Every row belongs to one group in each of 4 separate groupings. Each group adds its own fixed numbers to the row, and there is some noise. The rows also spread widely along 12 directions, which tell nothing about the answers.
Some rows, each with its group in each grouping after it:
[  6  33  15  33 -35   9 -41  36  24  -8  -4   8 -10  10  26 -34 -21   6
   7  22 -16  -5   4  -5  24 -18 -12 -36  13 -46] | J190 J120 zak (0)
[-21  30   5  20 -14 -26 -16 -24  22  33  -3 -27  32 -17 -40   6 -45 -15
  18 -44  -8 -38  28  -5  19  18 -31  14 -11 -28] | J871 J95 zak (2)
[ -7   9   7  26  11  15  36  46   5  -6  35  34 -16  -6   5  39   1  -4
 -11 -18  14  34 -20 -17  17  -1  26  25  10 -14] | J636 J120 linur (1)
[  0  30  15  22  -2 -29 -39  25  31 -27  27 -18   9  25  16 -34  -5   1
  26   7   4 -43 -14  -3   9  -7 -36 -61  28 -22] | J190 J92 tifud (1)
[ 13  10  22  16 -53  15 -10  24  22  12 -22  -5 -30  -1  -8 -27  -8  15
   1  20 -16  45   7  -6  11   7   1   6 -26 -21] | J711 J92 tode (2)
[ -9 -17  19  29   1 -16  45 -36   6  31  35 -25   3 -45 -32  31  -9  13
  -1 -25  31  34 -11  -8 -23  27  27  29 -27 -14] | J90 J95 linur (0)
[-22  42  12  37   4  12   5 -20  -2  21   3  -7  16 -44  -6  -9 -17 -25
 -24   1   5 -15  24 -19  29  36  17 -20  38 -32] | J711 J120 tode (2)
[-11  16  12  32 -24 -16 -11   6   6  -4  -3 -56  20  27 -11 -34 -35  29
 -15  26  24  -2  -2   8  24  -3 -34 -13  11 -23] | J871 J95 tifud (2)
[  1 -23  -1 -16  10  38   2 -25 -35  -4 -34  -5  11  -7 -16  17  26 -19
 -13   6   8  -6  18   4   6  13  12 -10  18  56] | J90 J95 linur (1)
[  4 -10 -15  14  19 -31  11 -22 -21   0  16 -37 -12 -31  11 -15   5  61
 -30   5  31  44 -23  19 -37  33  -5  20   3 -11] | J636 J95 zak (0)
[  2  19  29  18  -5 -11  11  13  21  -1 -20   3 -16  -2   9 -24 -30  42
  -9  40   9   0 -11  -6  -5  16  -5  -5 -17 -43] | J871 J92 tifud (2)
[ -3  -1  11 -25 -13  13 -23  -2   0 -12  -6  -3 -24 -21   4  -7  35 -34
 -29  22  -8   7   3 -13 -14  12  27 -25   9   6] | J711 J95 tode (2)
[  1   6  25  53  -7  13  48 -17 -14  12   5 -22   0  -9  18 -22 -19  54
 -21  55  45  28 -22   6  -6   2  14   9   7 -37] | J190 J120 linur (2)
[ -8  -5  24  31  21  -9  37  16  12  -5  25 -18  57  43 -38  10 -24   3
  20   7  21 -29   0  -7  36   0 -20  13  29  16] | J636 J95 tode (1)
[ 26 -10 -35   0  61 -25  22  -5 -44  24 -28  29  16 -29  22  -1 -13  52
  10 -18  -2 -10   6  31 -27  28 -24  63  11   5] | J636 J92 tode (1)
[-21   5  24   0  11  -4  13  17   2  -6 -21  11  18  21  14  10 -46   8
 -32  60  11 -36  -7  11  13  -9   0   8  -2 -30] | J90 J120 zak (0)
[-33  -2   5 -46   9 -51 -23  30  23 -22  23 -40 -14   0 -14  14 -21 -47
 -55  38 -11 -20 -19  10  -4   5   4   5   4 -23] | J90 J95 zak (2)
[ 11  -5  14 -49  -9 -27 -14  11  26 -29 -31  13 -45  14  14  -4   2  35
 -15  39   2   7 -29   6 -48  16 -18  -5 -69   4] | J90 J95 zak (2)
[-39   4   9 -18  -4 -12 -11   0 -10 -10  -4  -8  -9  12  11  27   2 -13
 -49  15  20 -16 -21   9 -11 -15   2  11 -19 -16] | J636 J95 zak (2)
[ 39  -8   2  27  39 -13  17  19  -3 -21  19  17  13   5  33 -40   4  67
  20  28  23  14 -23  -2 -22  16 -12 -12  37   0] | J711 J95 tifud (0)
[ -3  15  -3  11  54 -22  -2   7   5  13  16  26  38 -24 -22  26 -12 -34
  18 -41 -18 -43  24 -20  19  40   0   6  38   1] | J636 J95 tode (0)
[  7  12  13   4  41  -5  26 -12   9 -26  11   2  -7 -26  10  -2   0  31
 -12  25  25   0 -11 -15 -19  54  10 -30  18   6] | J871 J120 linur (0)
[-18   1  16  14 -22   9  17  35   8  13  -5  16 -14   5  -1  24 -31   3
 -27   7   7  20 -14   1  15 -25  14  36 -28 -41] | J90 J95 zak (1)
[ -7   3  22 -21 -23  -6   3  21  11  22 -35  46 -36  -1   0  42 -21  -5
  -5   0 -21  -2  -9   3 -18  -2   3  46 -78 -27] | J190 J92 linur (2)
[-18 -37   4 -17  -9 -26  -8 -12 -11   0  31 -50  23  -3   2  -4  16 -37
  -1  17   6 -30 -10  25 -27 -39   3  13  28  -9] | J711 J92 tifud (1)
[  6  -3 -19  40  15 -19   9  43 -22  23  37   8  22 -10  39  -2 -35  11
  -2   0   1   1 -16  20   6 -44   7  53  41 -60] | J190 J120 zak (0)
[-22  36 -22  24  -7 -10 -46  14 -14  16  21 -31  12 -29   8  -8 -16 -56
 -24 -16 -17 -21  16  11  36  -6   0 -10  58 -43] | J190 J120 linur (2)
[ 15 -31  21 -36   9  10  16   2   7 -19 -19  -2 -13  -5 -30   5  22  -5
  -7  34  -9   0   6 -16 -13  33  17 -11   1  50] | J871 J95 tifud (2)
[-11   1  -4  17  31 -13  21 -31 -31  44 -18 -24  46 -33 -26   3 -39  -8
 -15  10  -6 -37  28  18  20  23  -3  41  34 -12] | J190 J95 zak (2)
[ -4 -20  11 -24 -29 -18 -31 -12  25  11  28 -18  -1 -37   8 -15  25 -64
  21   4 -26 -27   5  -1 -41 -28  20 -10   6 -32] | J711 J120 tifud (2)
[-25  16 -14   5  32 -14  16 -12 -41  -3   8  -2  28  22  -7  45  -1  16
 -30 -36  44 -10 -11   7  15  29 -29  13   2  45] | J711 J95 tifud (2)

New rows, each followed by its group in each grouping:
[-19   1 -28 -36  18 -23 -17 -29 -34   3  -4 -11  -3 -24 -15  40  27 -19
 -26 -52   9  -4   6   8 -14  48 -19   4 -12  55] | J711 J95 tifud (2)
[ -2   6   6  -6 -41  37 -42  17  -5 -16 -27  14 -11  27  10  16  14 -22
  -2  -9  -3   4   8  -1  19 -16  -8 -33 -22  30] | J90 J120 linur (0)
[ 15  -6   9   8 -17 -30 -25  18  35 -19  41 -22   1  12   9 -24  14   4
  35  -3   0   5 -14  -3 -25  -8 -17 -19  -1 -12] | J636 J120 tode (0)
[ 12  29  -1  15  41  -7  -2  56  -1  -1 -11  80   7  13  28  18 -27  19
  14 -22 -13 -21  -1 -11  23  18 -18  12   9 -11] | J711 J92 tifud (0)
[ -7   4  10  12  42 -26   8  24  16  11  27  15  54   1 -32  24 -33 -34
  21 -21 -18 -49  20 -17  37  21 -10  13  43  -1] | J711 J95 tifud (0)
[ 32 -38  29 -16 -23 -23   6  11  45 -25  31 -43 -21   1 -10 -32  21   6
  31  47  -4  22 -25  -6 -50  -5  15  -8  -4  -3] | J871 J92 linur (2)
[-11  11  -3  -5 -36   4 -22  37  26   7   6  14 -25 -11 -24  31   1 -44
  12 -50 -33  22  16 -10  18  -3  -5  16 -23  -4] | J636 J120 linur (1)
[ 40 -15 -11  -8 -29 -36 -29  50  44 -16  39  -6 -27  -3  -6 -15   7  12
  50 -37 -28  41  -7  -7 -22   2 -22  -3 -19   7] | J871 J120 tifud (0)
[ 11  46 -26  -4   6 -26 -55  28  18 -21  -1  -6 -22 -25  24 -43 -16   9
  -8  -7 -21  -5   6   1   3  28 -28 -35  28 -30] | J871 J120 zak (2)
[-12  -4   3 -11  15   2  12 -22  -5 -22  25 -13  -5 -26  22  -1  27  -6
 -22  19  23  -9 -15   0 -29   6  17 -21  28   3] | J711 J120 zak (1)
[  4 -32  10 -24 -12   8 -30  24  15 -16  24 -32   1 -20 -10  -9  22 -76
  -6  42 -36  -8  14  -2   2 -15  40 -23  53   0] | J90 J120 linur (0)
[  6  26 -12  -6  17 -25 -24  15   8   5 -20   0  21  -1 -37   6 -27  -7
  25 -42 -32 -32  33  -3  33  51 -45  -3  10  31] | J871 J92 tifud (2)
[-16  -1   1 -38 -25 -11 -50 -14  -2 -43  -7 -42 -16  34   4   7  35 -12
 -11  -2  21 -13 -15  17 -21  -2 -33 -49 -27  48] | J90 J92 linur (1)
[ 32 -23   1 -11  21   3  25   5  -2  -2 -13 -20   5 -26  -8 -41  -2  18
  -8  69 -19  18  14   6  -9  39  10  14  40  14] | J711 J120 tode (2)
[-14  -8  15   8   8  -8   8   7 -18 -12  14 -16   4  22  16  17  -1  10
 -26  31  29  -9 -26  12  -5  -8   5   2   5  -4] | J190 J92 linur (0)
[-24  -7   0 -49 -20 -18  -3  33  19  -9  14 -12 -13  14 -49  61  -3 -54
 -19 -21 -24  14   6  -3  17  23 -12  31 -34  49] | J711 J120 linur (2)
[-21   4  -5 -25  22 -14  -2 -43 -16   6  -7 -11  15 -21 -34  50   9 -16
  -5 -48   3 -24  20   0  -2  57 -16   3 -13  59] | J711 J92 zak (0)
[  7   0 -34  20  32 -34 -13 -37 -40  26   2 -27  36 -34   0 -19   1  25
  11 -42  10 -12  12  25 -18  24 -29  21  31   0] | J636 J95 tifud (2)
[ 37   3  23  32   2  12  16 -20  16  -8   5   5  21  11  -2 -25   9  44
  57  -6  29  -3  -9 -20 -16  10 -12 -23   1  16] | J871 J95 linur (2)
[-31  24  42  -3 -53  19 -35 -11  35 -28  -3 -41  -8  22 -16  -7   6 -39
 -22  36  10 -24   1 -13  19  -3   1 -71 -11   4] | J90 J120 zak (2)
[ 12   9 -15  45 -22 -12 -13  32 -18  43 -26  -8  17   2  -2 -30 -45  38
  13 -14 -19  24  19  30  29 -12 -35  58   5 -42] | J636 J92 tifud (2)
[  4  -8  35 -17  -2  -4  19   8  29 -17   6  14   0  19  14   1  -1   3
   9  49   8 -14 -21  -8 -27  -7   3   2 -20  -9] | J711 J120 linur (2)
[-17  13  32 -24  16 -56   2  33  53 -18  14  -3  -6  18 -14   7 -29 -10
  -8  34 -13 -32 -19  -8 -11  24 -13   7 -24 -28] | J636 J92 tode (2)
[ 17  17   1  27  21 -36   9  50  16 -23  48   0  -8  17   9  -9  -8  39
   3   1  20  20 -36  -8   4  15 -15 -10  17  -9] | J190 J95 tifud (2)
[ -3 -21 -31 -34 -32  -2 -41  22 -20  21  -8  -7 -16 -31   3  16  11 -57
 -12 -30 -37   4  20  17  -8 -29  11  35   0  -6] | J871 J120 tifud (2)
[ -3 -35  21  -8 -50  14  -5   7  10  32  -7  -4 -18 -35  13  -7  -6 -41
  -8  32 -23   3  11   1 -27 -51  48  32 -16 -66] | J871 J120 tode (0)
[  4  -6 -10  19   0  -3  -6   1 -10  -1  30 -32  14 -13 -20   5   8  -5
   3 -25   9  19   9   2  18  22  -1 -15  28  33] | J90 J120 tifud (0)
[-34  -9  33   1 -48  27 -19 -19 -15  -7 -26 -40   1  15  19 -12  -2 -21
 -50  78  14 -25   2  18   5 -38  16 -27   2 -23] | J190 J120 zak (0)
[ -6  14  26 -18 -16 -16 -37  21  40 -36  35  -5 -18  22  11  -1  28 -37
  14   7  -1 -19 -24 -16 -18  -9   1 -44  -3  -5] | J711 J92 linur (2)
[ 22  27  23   8   5  22  17   4   2  -8 -42  29 -33  -5  -8  -3   3  46
 -10  22   2  23   3 -16  10  68  -1 -23 -25  31] | J190 J92 tode (2)
[-17 -26  23  14  -3   0  39 -39 -17  20  -8 -25  15  -6 -27  28  -1  23
 -19   5  33  13  -1   3 -13  19   8  31 -30  14] | J636 J95 tode (0)
[-14  -6  -5 -23 -36  -5 -22  27   6  19  -3   0 -12  -1 -29  44  -5 -53
  -5 -48 -22   4  13  -5   9 -12   5  38 -36   4] | J871 J95 tode (2)
[-33   9   5 -10   8  15  -4  47  -6 -22  -6 -12  12  24  -7  22 -27 -48
 -52  45  -3 -23   6   7  53  -7   6  -6  42   1] | J90 J120 linur (1)
[ -3 -21 -12 -27   2  -7 -22 -14 -20  20 -22   7  42  10   1  17  -3 -37
  30 -21 -16 -55  19  21 -13 -34 -26  39  -1  10] | J711 J95 linur (1)
[ -4  19  -1  45  -7   3 -28 -30 -18  25 -10 -41  21 -42  17 -45 -18   1
  -9  10   6 -19  24   9   7   5   6 -21  48 -52] | J871 J92 tode (0)
[  8 -16  -7  -4  -1  20   9  48 -12  -9  14  40 -19   4  28  22  26 -12
  -5  -7  -1  22 -17  -2  -8 -31  24  28   3   0] | J636 J120 tode (1)
[-18   3   2  16 -16   2   3  34  -8   1 -14 -43   8  20 -18  -8 -43   2
 -32  30  -1   7  11  19  43  -6 -15  26  28 -17] | J871 J92 linur (1)
[ 20  -2 -17  15 -22 -24 -32  64  13   2  11 -14   7  16   4 -38 -23   1
  19   7 -34  16   4  16  19 -25 -29  25  28 -29] | J636 J120 tifud (2)
[-14  -7  16   3 -11  13   4  26   0  10 -20  14 -22 -12 -10  19 -13 -10
 -36  19 -14  26   6  -6  12   9  25  29 -10 -25] | J636 J95 linur (0)
[ 15  -3  14  -2 -28  31 -16 -12   1 -26  -2 -10 -26   2 -11   0  55   1
  20 -11   6  13  -2 -11  -3  13   2 -52  -3  59] | J190 J92 zak (1)
[ 18 -38  -4  12 -27  33  18 -15 -39  35 -30  13  -5 -16  18  10  14  20
  15 -10  11  29  -3  25 -28 -40  18  53 -28  -3] | J90 J92 linur (1)
[ -4 -17  27 -24  24 -18  13   2  31  -7   0   2  18  -4 -27  16 -20 -18
  10  23 -14 -45   7 -15  -6  19   7   3   4   2] | J871 J95 zak (0)
[ 13   1  25  31 -66 -12 -21  24  42   6   8 -39   7  33  -8 -51 -29  27
  28  26  -2  21  -8   8   5 -40 -31  11 -20 -45] | J711 J95 zak (2)
[ 36 -26  34 -13 -11 -10   3  10  41 -10  -8   5 -17  -7  -3 -36  13  17
  37  52 -28   0  -7  -5 -40   3  11   3 -13 -14] | J636 J92 zak (2)
[ 15  27   6  28  10  14 -11 -22  -9   6   2  50 -12 -26  42   3  34  15
  35 -48  21 -22 -13 -14 -31   1   7 -33 -12 -12] | J190 J92 tode (1)
[ 25 -30  -1 -25  10  -2  19  10  -3 -23   0   0  17  29 -19  17   9  27
  25   7   0  10  -2   8  -5  22 -28  20  -7  79] | J711 J120 zak (0)
[ 17   7  24   0 -40  25 -13   9  36 -13   5  20 -39 -10 -10   0  36  -2
  18 -18  -6  39  -4 -32 -10  13  15 -28 -31  17] | J711 J95 zak (2)
[-28  34  20  25   2  18   3 -14   1 -13 -26 -29   3  -3 -32 -12 -13  14
 -33  24  11  -6  20  -6  45  50 -12 -35  29  13] | J636 J92 zak (1)
[ 14 -26 -13 -12  -3  54  17  -5 -41   3 -24  22   1 -13 -11  37  32 -11
  -1 -24   2  19  16   5  12   3  18  16   5  70] | J90 J120 zak (1)
[  4  22  43  47  -1  27  32  22  28  -5   0   4  -5  -7  -3 -34 -23  22
  -7  61   6  16   0 -21  29  18  21 -19  38 -43] | J711 J92 linur (1)
[ 17  10 -21  14   5 -16   3   9 -15  19  -4  34   9  12  17  24 -19  44
  32 -68  21   6 -15   8 -16  -8 -37  50 -44  -5] | J871 J95 linur (2)
[  6  22  20  60  -4   3   0 -16  15   9  25 -14   2 -44  25 -49  -2  21
   6  19  16  11   0 -12 -12  11  22 -34  34 -66] | J636 J120 tode (0)
[-11  19   7  31  -2  -1 -33 -18   7  14  12 -12  -1 -54   3 -22   9 -32
  -8 -14  -8  -6  21 -15   0  17  23 -31  35 -47] | J636 J95 tode (0)
[ 24   7  -6  27 -14   0 -12  25  -3  -1  -6  10  -7  15  21 -22   4  43
  29 -19   7  21  -9   9  -6 -11 -26   8  -9  -7] | J636 J92 tode (1)
[  4  28  27  17   0  19   4  -3  25 -16  -1   9  -1   2 -21  -8   4   9
   6   4   8   0   5 -30  23  42  -3 -40  11  21] | J711 J95 zak (2)
[ 22  -4  24  38  -7  23  32   0   3  -6  -3 -11  -8  -3   3 -26  -1  52
   9  33  28  39 -14  -1  -3  13  10  -9   3  -4] | J90 J92 linur (1)
[ 14  45   1  22  36   0 -21   6   6 -26  -6  29   0 -13  33 -35   8  27
   8   8   6 -22   1 -16   3  41 -14 -58  38  -7] | J636 J120 tifud (2)
[-12   9  31  25 -48  27 -35 -37   6  19 -39 -39  11  -8 -25 -24 -13 -16
   5  16  -6 -12  34   3  21   7  -3 -35  -8 -11] | J90 J92 linur (0)
[-27 -35  28   2 -19 -39   9  17  15  -7  52 -41  14  28  -7  24   1 -17
  -5  15  21  -8 -32  10 -20 -37   6  22 -11 -19] | J636 J92 tifud (0)
[ -7  -2  12  -9   1  28  27   7   0 -32   6   6 -11  16 -16  39  18   2
 -10  -5  28  12 -10 -17  10  22   4 -16  -6  53] | J871 J120 linur (1)
[ -9 -35  30  -3 -11  -2  20 -30   6   8  18 -21  12 -10 -35  29  16 -16
   6  -2  21  -1  -4 -10 -18   5  23  -5 -21  24] | J90 J95 tifud (0)
[  1   8  20  28 -39  -5   3  34  42  12  19 -26 -11 -15 -27 -21 -30  -7
   6  13 -16  31   9  -8  21  -2   6   1  -2 -41] | J90 J120 tode (1)
[ -1 -40  41  21 -49  43  -3 -36  -6  21 -16 -20   9  -8   2 -13  28 -22
  18  33   1  -3  11   3 -23 -43  40  -1  -1 -19] | J636 J92 linur (0)
[ 20 -10 -18 -24   9 -18  -3  38 -11 -23  -4  16 -18  18  29   3   2  39
 -16  13   5  31 -21  15 -20  13 -22  22 -18  22] | J711 J120 tode (0)
[ -3  28 -15 -38   8  -5 -38   5   0 -11 -45  30 -18 -16  28   0  -4 -10
 -10  -6 -16 -40  14   1 -14  14 -24 -20 -17  -5] | J871 J120 tode (1)
[  3  -4  28  16   0  15  10 -24 -11 -15 -22 -20   3  10 -10 -14  11  39
 -17  41  28   3  -1  -7   3  35  -4 -46   0  35] | J190 J95 tifud (0)
[-19  -6  23 -15 -63 -15 -10  26  41  -2  26 -29 -26  20 -42  29  -1 -26
  -7 -17  -7  38 -12 -10   6 -12  -6  21 -51   5] | J711 J95 zak (2)
[ 29  21 -10  25   0  -8 -18 -11  -3   4  -1  28 -22 -29  43 -18  11  49
  36 -42  18  16 -20   5 -40   4 -15 -11 -27 -26] | J90 J92 linur (1)
[ 24 -10  19  45 -40   8   3  -9  -5  16   2 -36  15  20   5 -37  -4  36
  34  22  16  17 -11  16  -7 -29 -12  10  -2 -16] | J190 J92 linur (2)
[-32  16 -11 -32  28  -7   0  21 -25 -22  15  26 -16  13  13  67  22 -27
 -56 -28  28  -3 -27  -9   1  18   7   7 -12  32] | J711 J95 tode (2)
[  7   4  36  34   3   7  27 -37   3   0   3 -29  11 -12   0 -30   1  37
   3  50  27 -11 -11  -2 -12  20  13 -24  18 -11] | J190 J92 zak (2)
[  4  26  -2  36   0  41  -8  18 -16 -12  -8  24   7  11  21   0   6  13
  10 -27  18  -8   1 -11  31 -12   0 -22  34   6] | J871 J92 zak (1)
[ -2   0 -15   1 -21   9 -16  59 -27   7  -3  45 -31  14  33  40   5  -4
 -20 -35   3  31 -23  12   6 -38  10  40 -30 -12] | J90 J92 tifud (2)
[ -1  39  29  -3  42  15  22   5  16 -34 -14  45  -4   8   1  17   1  11
  -5  24  13 -40  -1 -31  17  57  -4 -58   5  32] | J190 J120 tode (1)
[  7 -20  11 -24  -7 -12 -26  -4   2 -39 -13 -25 -13  31  14 -24  25  31
  -8  43  16   9 -21  13 -37   5 -22 -27 -16  24] | J636 J95 linur (0)
[  9 -10  27 -30   2 -20  -3 -37  29 -18 -12 -18   6   0 -15 -18  20   4
  26  33  -2 -33   4  -6 -43  33 -14 -29 -25  27] | J636 J120 tode (2)
[ 22   5  24  22  22 -31  50  32  46  -1  22   9  17   0  -9 -26 -49  47
  28  42  -2   0  -8  -8  -1  22 -18  27   5 -33] | J711 J120 tode (1)
[-41  47  -3  27  19 -20  -8  17  -6   4  11 -21  -7 -33   7   0 -36 -12
 -60   9   5 -16  -1   7  37  22   3  -9  47 -57] | J190 J92 zak (1)
[-17  44  -7 -22 -16 -16 -68  -9   7 -36  -3 -10 -17  13  40 -16  19  -9
 -14  -6  14 -24 -12   5 -21   8 -40 -61 -12   0] | J711 J120 linur (2)
[ 21  -5  26  27  33   8  21 -32   0  10 -10  -1  51 -11  13 -35 -13   9
  42  41   7 -63   9  -4 -14  -3   9  -6  48 -25] | J871 J92 linur (2)
[-15   9  34  39 -10  22 -19 -27   1   8  29  -5  18 -23  22  -1  25 -50
  13   2  13 -44   1 -16  -5 -28  43 -48  40 -40] | J190 J92 linur (0)
[-29   2  -7  -8 -23 -11 -21  -7  -4  22  -9   1 -13 -17 -28  50  -3 -22
 -17 -61  -8  12  13   0   4  13  -9  30 -44   3] | J636 J95 zak (0)
